There are 4 nested groupings, the coarsest first. Each group lies inside one group of the grouping before and may be the whole of it. The rows also spread widely along 14 directions, which tell nothing about the answers.
Known rows, each followed by its group in each grouping:
[ -6  -8 -63 -60 -39  20   1  26  14  -1  -6 -11  -5   6 -14 -63  39  -1
  47   4  19  12  22  20 -14  38 -28 -24 -23   3  17 -31] -> Bog Kotus mabar k_611
[ 15  -3 -44  15 -14 -42   0   8 -40  10   0  -6 -22  20  -7 -12 -42  -2
 -19  -9  12 -17  65 -36 -29 -38  34 -74 -18 -10  18  51] -> Guzof mubi zato k_747
[-48  -9 -35  -2 -14 -33  29 -69  -9  21  27 -53   6  23  11   9   7  10
 -13  -2  -5   8   7  19 -19 -44  19 -80 -30  26  17  37] -> Guzof benun Kasa k_27
[ 10  12  50  25 -32 -62 -20  16 -22 -26   4 -33  22 -30 -14 -12 -14  -3
 -16  15  19  25  32  -9  22 -21 -31  31   4   3   9  12] -> Guzof benun Mozag k_946
[ 44   6  51  72  29  21 -53  34  -7 -22 -18  31  -5 -61  25  32 -55 -33
  13 -14 -38 -14  44 -60 -26  -3  -8  37 -12   6 -41 -12] -> Bog Kasi mal k_218
[ 13  32  41  23  40 -13 -26  46 -20 -22 -24  21 -13 -34 -21  25 -16 -10
 -20   1   4  -6  -1 -56   3  15 -10  56  29 -41 -26  16] -> Guzof benun bako k_435
[ 23  10  12 -39  -4 -24   1  44  10   5  30  -2  -7 -26 -26  -9 -13   0
  26  14   5 -17 -41 -51 -29  20   3 -43 -12 -15 -56   2] -> Guzof mubi lom k_634
[ 16  16 -26   5  15  14  -6  27  24  19 -18  41   8  -6  10 -16 -15  10
  -1 -34 -27 -38   4 -22 -37  12  25 -49  -4  22 -33   0] -> Guzof mubi zato k_488
[-27  21 -12   6  32  24  12  24  13  17   5  -3  10   5  14  13  35  25
 -17 -31 -12  -3 -16 -32  -6 -21 -36   7  29  -5 -42  24] -> Guzof Nitus dozo k_96
[-34  63  -3 -34  70 -28 -17  52 -24   4  30 -44 -67 -51 -66  13 -17  29
   3   4   2  16   2 -42  12  10  20  24  14 -45  -5  16] -> Bog Kotus Tud k_868
[-14  16  -1 -27 -17 -58 -13 -41   0 -21  -1 -23  -1 -46 -23  -2 -31   0
  20  20   0   1   2  23 -19  18  60 -53 -54   1  17  -7] -> Guzof Nitus Vigu k_635
[ 26  14  38 -14  39 -35  11 -43  18  14  40 -36 -56  -4 -37  31 -24  -5
 -21  51  -1  16 -18 -43  -5  22  36  -1   2  -2 -30   6] -> Guzof benun bako k_5
[ -8   4 -16  69  30   2   4  38 -62  27   3 -28  10  -9  -5 -13 -33 -28
 -27  -8  -4  -3  86 -38  -5 -29  -7   7  34  45  24  24] -> Bog Kasi mal k_386
[ 27  -2  46   8 -43 -27 -26 -17  15 -35 -52  44  35 -23  14 -24 -31 -18
   9   5 -15 -24   3  29  -5  19   1   6 -14  41  14 -36] -> Guzof mubi tupo k_538
[ 15 -10 -23 -42   5 -15 -12 -20  56  16 -11  21 -88  51  18   1  16  11
  16 -10 -38 -60  14 -33 -32 -29 -50 -20 -23  27 -19   9] -> Bog Kotus Tud k_349
[ 59 -14   1  36 -39  28 -27 -10 -12 -36 -28  15   7  -1  11 -34 -28 -16
  -2   3  25  52  92  11  11  22   3  33  -2 -21  35 -23] -> Bog Kotus mabar k_322
[ 21   8   0   8  10   4   2  48  32  22   1  -1   4  18  15  -7  32  21
 -29 -21 -24 -24  -6 -51 -22 -37 -65 -13   8  18 -56  31] -> Guzof benun Kasa k_27
[ 33 -23 -18  34   0  89  22   0  -8   3   0   5  39  29  33  -3  19  -1
 -21 -10  10  52  18 -21  -4   6 -29   0  19 -24 -21   4] -> Bog Kasi mal k_218
[ 43 -11  24  12 -20 -49 -35  -5  -2 -27 -22  16 -49   6   3  13 -28 -22
  -2  15   3 -22  45 -46 -20 -18 -18   6 -25 -19  -4  22] -> Guzof benun bako k_5
[ 20 -10  38  16 -53   9 -11  12 -57 -31 -15  30  35  20  15 -14 -55   0
   6  -4  23  25   2  12  26  -9 -16   3  18 -21  31   5] -> Guzof benun bako k_5
[-15 -35  48  63 -29  38 -26 -75  -8 -30 -26   8  32 -42  61  38 -28 -67
  51  18 -34  12  19  28 -23  -1  -7  22 -35  45   6 -51] -> Guzof mubi tupo k_538
[ 27  -1 -28 -30   8 -24  10  -2  62  19 -19  20 -19  34   2 -29  34  18
 -27 -16 -20 -50   8 -25 -28   1 -28 -31  -4  43 -27   9] -> Bog Kasi mal k_386
[ 18  12  41 -30 -11 -37 -22  27   4 -16 -29  43 -23   8 -26 -43 -24  -8
  12   3  11 -29  14   3  34  41 -33  69  49  41  28 -36] -> Bog Kasi mal k_386
[-15   4 -28 -18 -24 -55  -6  26 -18 -10   7 -10  -1 -21 -34 -45   3 -15
  20 -13  45  -3  54 -12   1  27   2   4  11  -1  13   2] -> Bog Kasi mal k_386
[ 29 -17  11   2  -3  -5 -14   9  -3  -3   8 -17 -42 -23 -14  -3  -6 -56
  36  39   2  -6  40 -50 -27  25 -28  26 -10   7 -18 -20] -> Bog Kotus Tud k_868
[ 16  -9   9 -53 -20 -52  -3 -56   1 -14 -21 -23 -39  19 -21 -13 -31  -1
  -2  57 -18 -13  -1  29  -5   0   7 -46 -51  41  61 -12] -> Bog Kasi mal k_218
[-17  21 -30  -6  32   3   4 -47  26   1  -2 -66  -9 -32 -12   6  27  20
 -24  24 -28  39  23  22 -17  -5  23 -30 -50  11  15  -5] -> Bog Kotus mabar k_611
[-27  -2  -9  55  34   6 -12  -8 -16  16  -9   6 -22   2  25  16 -15 -21
  -3 -33 -23 -26  67 -28  -9 -31 -19  26  24  45   6  11] -> Bog Kasi mal k_386
[-25   4  -4 -44 -22  -5  23 -29  -4  18  11 -22   5  27  -7 -36 -16  24
  11  11 -18  -2 -24  50  15  -7  -9 -39   0  59  42 -17] -> Bog Kotus Tud k_349
[  2  -3 -20   4  26  81  15 -23  23   4 -36  32  21  17  28   1  28  -3
  -6 -10 -24   6 -15   9 -15  32 -13   7  12   9  -8 -24] -> Bog Kotus mabar k_611
[ 42  28  70  28  11 -74 -23 -15  31 -47 -48   9  21 -42 -12   9   7   7
 -69   8  -8  -7  12 -18   8  -3 -16  55   3  -6 -14  11] -> Bog Kotus mabar k_611
[-38   6  14 -23 -31 -45  13 -37  -2  25  55 -33  -6   3  -8 -22 -43  16
  31  -3  -2   4  -7  32  14 -17  26 -42   5  64  14 -13] -> Guzof mubi tupo k_538
[-18  -1  33 -10 -16  31  -1  27 -31   2 -30   9  15  17   8 -23 -12 -15
  21  24 -19  -6 -20  27  26  -1 -66  41  35  59  42 -37] -> Guzof mubi zato k_747
[ 26   2  -6   8  56 104  18  11 -31   9 -68  40  10  27  12  10 -10 -24
 -26  32 -43 -14 -30 -13 -20  32 -15   3  19   9  23 -15] -> Bog Kotus Tud k_349

New rows, each followed by its group in each grouping:
[ -8   3 -55  -4  25  -5 -14 -36  53   8 -18  40 -56  24  27  21  24   7
   5 -49 -11 -43  39 -38 -43  -4  13 -20 -11 -16 -39  24] -> Guzof Nitus dozo k_96
[103  -5  43  10 -24  33   1 -25  11 -44 -47  21  58  -8   2 -18 -28   4
 -51  46  -6  46 -13  14  -7  39  22 -22 -31 -25   9 -20] -> Bog Kotus mabar k_322
[-30  52 -35 -44  41  39  18  66  -4  30   8 -49  17 -26 -55 -48  30  32
 -11  20  -1  40 -23  20  16  48   5  -3  23  19  13 -23] -> Guzof benun Kasa k_27
[  3  22   3 -41  30 -10  -5 -12   7   8 -12 -11 -68  31 -25   4 -10  23
 -17  31 -16  -1  -6  -3  11   1  -5   5   2   8  27   3] -> Guzof benun bako k_5
[-25 -12  -5   4  26  58  10 -33 -16 -29 -33 -17   8 -20   7  39  57 -44
   7  34   7  39 -15 -13 -13  34 -38  49  -3 -54  -3 -12] -> Bog Kotus Tud k_868
[-21  22 -15  20  20 -23 -30  61  26  -5 -13  15 -13 -49 -10 -23  48 -23
  21 -46  14 -26  65 -48  -8  25 -47  84  38   3 -42 -10] -> Bog Kotus mabar k_611
[ 12  27  45  29  24 -25 -13 -38   7 -27 -42  59  20 -17   6  22 -35   0
 -34 -20  -5 -19  -6  -3   6  27  45  31  32  -6  -6   1] -> Guzof Nitus dozo k_96
[ -9  15 -37  21  34  18 -22   6 -15   9 -37 -10 -43  13   2 -15 -13   7
 -18  -8 -26   1  87   8   6 -21 -12  18   1  38  58  -2] -> Bog Kasi mal k_218
[-22 -13  -6 -14   3  41  13 -64  -1  -5  -2  28 -13  49  37  41   0  13
  11 -15  -4  13 -42   2  -5  -6  -2 -26  -1 -36  -7  16] -> Guzof benun Mozag k_946
[ 34 -15 -47   7   5  49   3   4  38   2 -40 -14  13  -3  19 -11  60 -24
 -12  28 -21   2  29 -25 -55  14 -34 -25 -43   9 -27  -8] -> Guzof Nitus dozo k_96
[-56  34  15  48  44 -11   5  26 -38  20  -8   7  22 -14   6  14 -19   6
 -28 -42 -17 -26   8 -18  12 -36  -5  25  60  34   0  27] -> Guzof mubi tupo k_538
[ 49  25 -14 -17  -2  19  -5  38  49  -1  10  -3  18 -33 -21 -39  14  26
  -8  -3  11  37   6 -17 -15  46  25 -22 -10 -20 -51 -19] -> Guzof mubi tupo k_538
[-32   4 -66  11  22  95  21  41 -50  -2 -40   0  49  -1  11  -2  40  -9
  -9  -6  11  37  -1  -8 -20  15 -12 -19   8 -51  10  13] -> Guzof mubi tupo k_538
[  3 -17 -40  32  11  34  -5  23 -56  17 -31 -12 -15  17  10 -16 -31 -37
   3  17 -23 -16  74 -17 -26 -22 -21 -25 -12  46  52   5] -> Bog Kasi mal k_386
[ 13 -23 -11  50 -57  14 -22   4 -62 -32  -3  -9  43 -28  28 -13 -50 -24
  29 -13  13  35  68   4 -18 -26   8 -41 -42 -24  27   8] -> Bog Kotus mabar k_611
[-10  24 -14  26   8  16  -2   6  17  -4   0 -34  41 -52 -17 -26  37  -3
 -13  -2  20  57  41  15   8  46  15  34  11   1 -12 -24] -> Guzof benun bako k_5
[ 67 -27  24   8 -48 -34  12   2 -30 -22 -39  13  57   7  -7 -40 -35 -34
 -31  42   6 -20  10  -7 -22  13  -5 -49 -20  32  27   4] -> Bog Kasi mal k_386
[ 31  -4 -47 -17  17  56  13  24 -34  40  31 -30 -51  42  -8 -17 -52  18
   5  20 -21  18  29 -28 -22 -22  13 -76 -19   6  21  15] -> Bog Kotus mabar k_322
[-17   6  27  -7   6 -26   4 -29   1   8 -28  30  10   0   9  -4 -34 -12
   7  -3 -47 -68 -32  15 -16  -2   0 -24   1  74  15 -13] -> Bog Kotus Tud k_349
[-13   1  -5  43  12   7   6 -25  16  -9 -12  28  30 -12  18  12  36 -25
 -13 -35  29   7  31 -27  -5  32   2  54  49 -21 -42   4] -> Guzof Nitus dozo k_96
[-74   4 -57 -15  40  28  23   8  -3  44  39 -33 -54  35   2  15  57   1
  22 -25  16   4  20 -41   1 -16 -49  32  50  -5 -25  23] -> Guzof Nitus Vigu k_635
[-11  36 -54  -7  45  50  -9  52  17   5 -41  39 -10  16   7  -8  37  45
 -26 -54  -4  -2  15 -21  -3   0 -15   9  29 -40 -18  19] -> Guzof mubi lom k_634
[-21   8 -39  -2 -21  -1 -16  -8  26 -17  -1  17  32 -35  13 -24  12  18
  27 -59  11  11  29  20 -13  22  26 -28 -23 -12 -17 -10] -> Bog Kasi mal k_218
[ 22  32  -5 -15  27 -22 -15  67   7 -23 -62  11   6 -34 -39 -23  42 -10
 -36  22  11 -16  11 -35 -10  36 -26  38  12 -23  -7   1] -> Guzof mubi lom k_634
[-12 -12 -48  -8 -17   2  25  20 -18  14 -30  24  38  14  -3 -42  24 -40
   8  -2  20 -40  14 -13 -31  38  -7 -24  22  27   4   0] -> Guzof Nitus dozo k_96
[ 54 -44 -50  12 -22  69  31  -2  18   6 -28  13  47  37  32 -27  49 -25
 -21   9   4  10  17 -26 -46  21 -37 -47 -18  -1 -27   3] -> Bog Kasi mal k_218
[-55   0 -28 -30  14 -31   8 -19  23  31  -2 -35 -42   4 -16 -14  44 -30
  26  22 -15 -39  15   2 -17  12 -34  12   1  75  10 -18] -> Guzof benun bako k_5
[ 45  -4 -24  -5  10  29  -7  53  -6   2  10 -20 -55  39   5   5  15  26
 -22  -1   3  23  38 -74 -13 -51 -67  -5  -6 -61 -25  48] -> Bog Kotus mabar k_322
[ 30   5 -23   5 -27   4 -21  69 -47 -20 -19 -25  15 -22 -14 -39 -21   2
  -1  11   7  22  55 -17 -13 -19 -23 -30 -33 -24  30  15] -> Bog Kotus mabar k_322
[ 25  10  61   6  14  -4  26 -23 -29  -3  38 -28  45 -48 -27  16 -58 -16
  -9  48  -5  30 -61 -15  -9  36  56 -35  -3   1 -22 -11] -> Bog Kotus mabar k_611
[ 62  -9 -16  11  33  79  17  26  11  24 -19  61 -19  69  31   5  -9  13
 -32 -23 -23 -22  -7 -64 -26  -6 -30 -17  33 -16 -40  24] -> Bog Kotus mabar k_611
[-28  17 -18  15  22 -32 -17  13  10  29  53  -1 -41 -32 -12 -12 -36  -6
  43 -52   3 -23  61 -36 -11  11  34   1  23  36 -33  -5] -> Bog Kasi mal k_386
[-55  12  17 -30   2  -3  23  16 -94  15  11 -36  -3  14 -34  -9 -50 -12
  17  46   6  11 -33  22  33  -6  -5  -5  37  31  74  -4] -> Guzof mubi zato k_747
[ 14   3  28   4 -21 -73 -17 -16 -11  -9  19 -13 -51  20  -5  -1 -39  15
 -11  -8   6 -10  48 -25  15 -52 -21   7   6   2  13  32] -> Bog Kotus Tud k_349
[ 17  34  33 -43  22 -44  -2 -12  37 -18  -6  16 -25  -7 -31   9   2  31
 -29   7   9   0 -44 -19   8  26  20  12  14 -34 -28   6] -> Guzof mubi tupo k_538
[-17   2  -8  35 -18 -43  -5 -18 -70 -24 -29 -17  32 -23   0  -1 -44 -17
 -20   1   0  -7  45   9 -15 -35  27 -47 -28  -4  54  35] -> Bog Kotus Tud k_349
[ -9 -16 -10  39  10  32  18 -74 -36 -20 -29 -11  28   0  24  43  -5 -29
 -28  25   0  36   6   3 -25  -5  36 -31 -22 -33  19  18] -> Guzof mubi tupo k_538
[ -5  17   1  22  58 -17  41 -27 -38  -3 -58  25  42  14 -10  36   6 -16
 -88  18  -2 -34 -39 -36 -23  10  32 -19  33 -22   4  54] -> Guzof Nitus dozo k_96
[-23  -7 -23   5 -64 -29 -33  56 -24 -19   4   4  13 -26   8 -41   1 -14
  58 -40  35  -2  62  -9  -4 -16 -39   4  -4 -10  -2  -1] -> Guzof mubi lom k_634
[ 31  10  17  40  43  25   3   0 -22  16   5  15 -35  27   3  27 -43   0
 -36  -1  -5  11  28 -53   3 -14  14  18  44 -14 -13  24] -> Guzof mubi zato k_747
[-29  -5   2 -28  11  17  34  33 -37   8  10 -22  15   6 -25   2  46 -38
  13  39  32   9 -50 -41  -1  38 -54  29  42 -21 -18   5] -> Guzof benun Mozag k_946
[ 21  38  22  16  63  21  21 -25  68  18  -1 -18  28 -23  -6   6  35  37
 -69  -1 -38  21 -26  -5  -1  18   9  16  19  31 -47  -9] -> Bog Kotus mabar k_611
[-14   0  -1  18 -36 -10 -10  -8  -5  -5 -22 -38  27  16  34 -15   6  34
 -23  -6 -31  11  33  35   7 -81 -58 -28 -32  44  37  18] -> Guzof Nitus Vigu k_635
[ 21 -12  15 -13  -8  66   2   2  13  -2  14  21 -18  57  30   1   5  35
   5 -23   4  38 -10 -11  30 -14 -65  32  35 -20 -16  -5] -> Bog Kasi mal k_386
[-40   2 -33 -16  43  16  19 -25 -42  48 -10 -40 -56  26 -25  -6 -28 -39
  13  61 -35 -24  20  13 -15  13  17 -23   1  86  71 -19] -> Guzof benun bako k_5
[ 24 -34 -15 -21 -37 -16  22 -97  35  -7 -19 -11 -16  68  29  -4  18  15
 -32  18 -13   3  13  26 -13 -35 -20 -50 -38  19  29  16] -> Bog Kotus mabar k_322
[-45  17 -23 -54 -35 -15 -15  10  23  10  43 -43 -11 -32 -13 -49  -6  34
  69 -18 -12  13   7  47   5   0  -5 -37 -35  46  12 -38] -> Bog Kotus mabar k_322
[-12 -12 -22 -10  20  68  37  16 -48  36  53 -43 -15  14 -16   8  -8 -28
  28  40  18  46 -16 -39 -10  22   0 -18  25 -15 -14  -4] -> Guzof mubi zato k_747
[ -7  21 -18  20  19  46  -6 -25  43 -19  -7 -32  55 -70   2  -9  41  14
  -8  -9  -7  68  21  33  -7  46  28   5 -30  -4 -21 -39] -> Bog Kasi mal k_386
[-27  -3  56 -38 -21  -5   7  36 -24  -4  31 -19  34 -40 -19 -16 -10 -26
  60  30   1  -3 -72  -1  11  33 -50  19  15  39 -15 -42] -> Bog Kasi mal k_218
[ 16  34  39  14  -9 -51 -20 -21  26 -31 -58  34  26  -5  -2 -23  -9  33
 -57 -20  -4  -3  22  39  35   0   6  40  26  23  29  -6] -> Guzof mubi zato k_747
[  5   8 -24 -14 -17  15   6  34   2  -1  35 -28  37 -29  -9 -28   8  26
  11 -18  16  40  -1 -10  -9  10   2 -45 -19 -23 -31   3] -> Bog Kasi mal k_218
[-35  29 -84   7  53  39   0  56  -5  20  -9 -12   0 -45 -21 -22  39  -9
  10 -33   3   0  52 -33 -36  38  20  -6   6 -18 -20   3] -> Bog Kotus mabar k_322
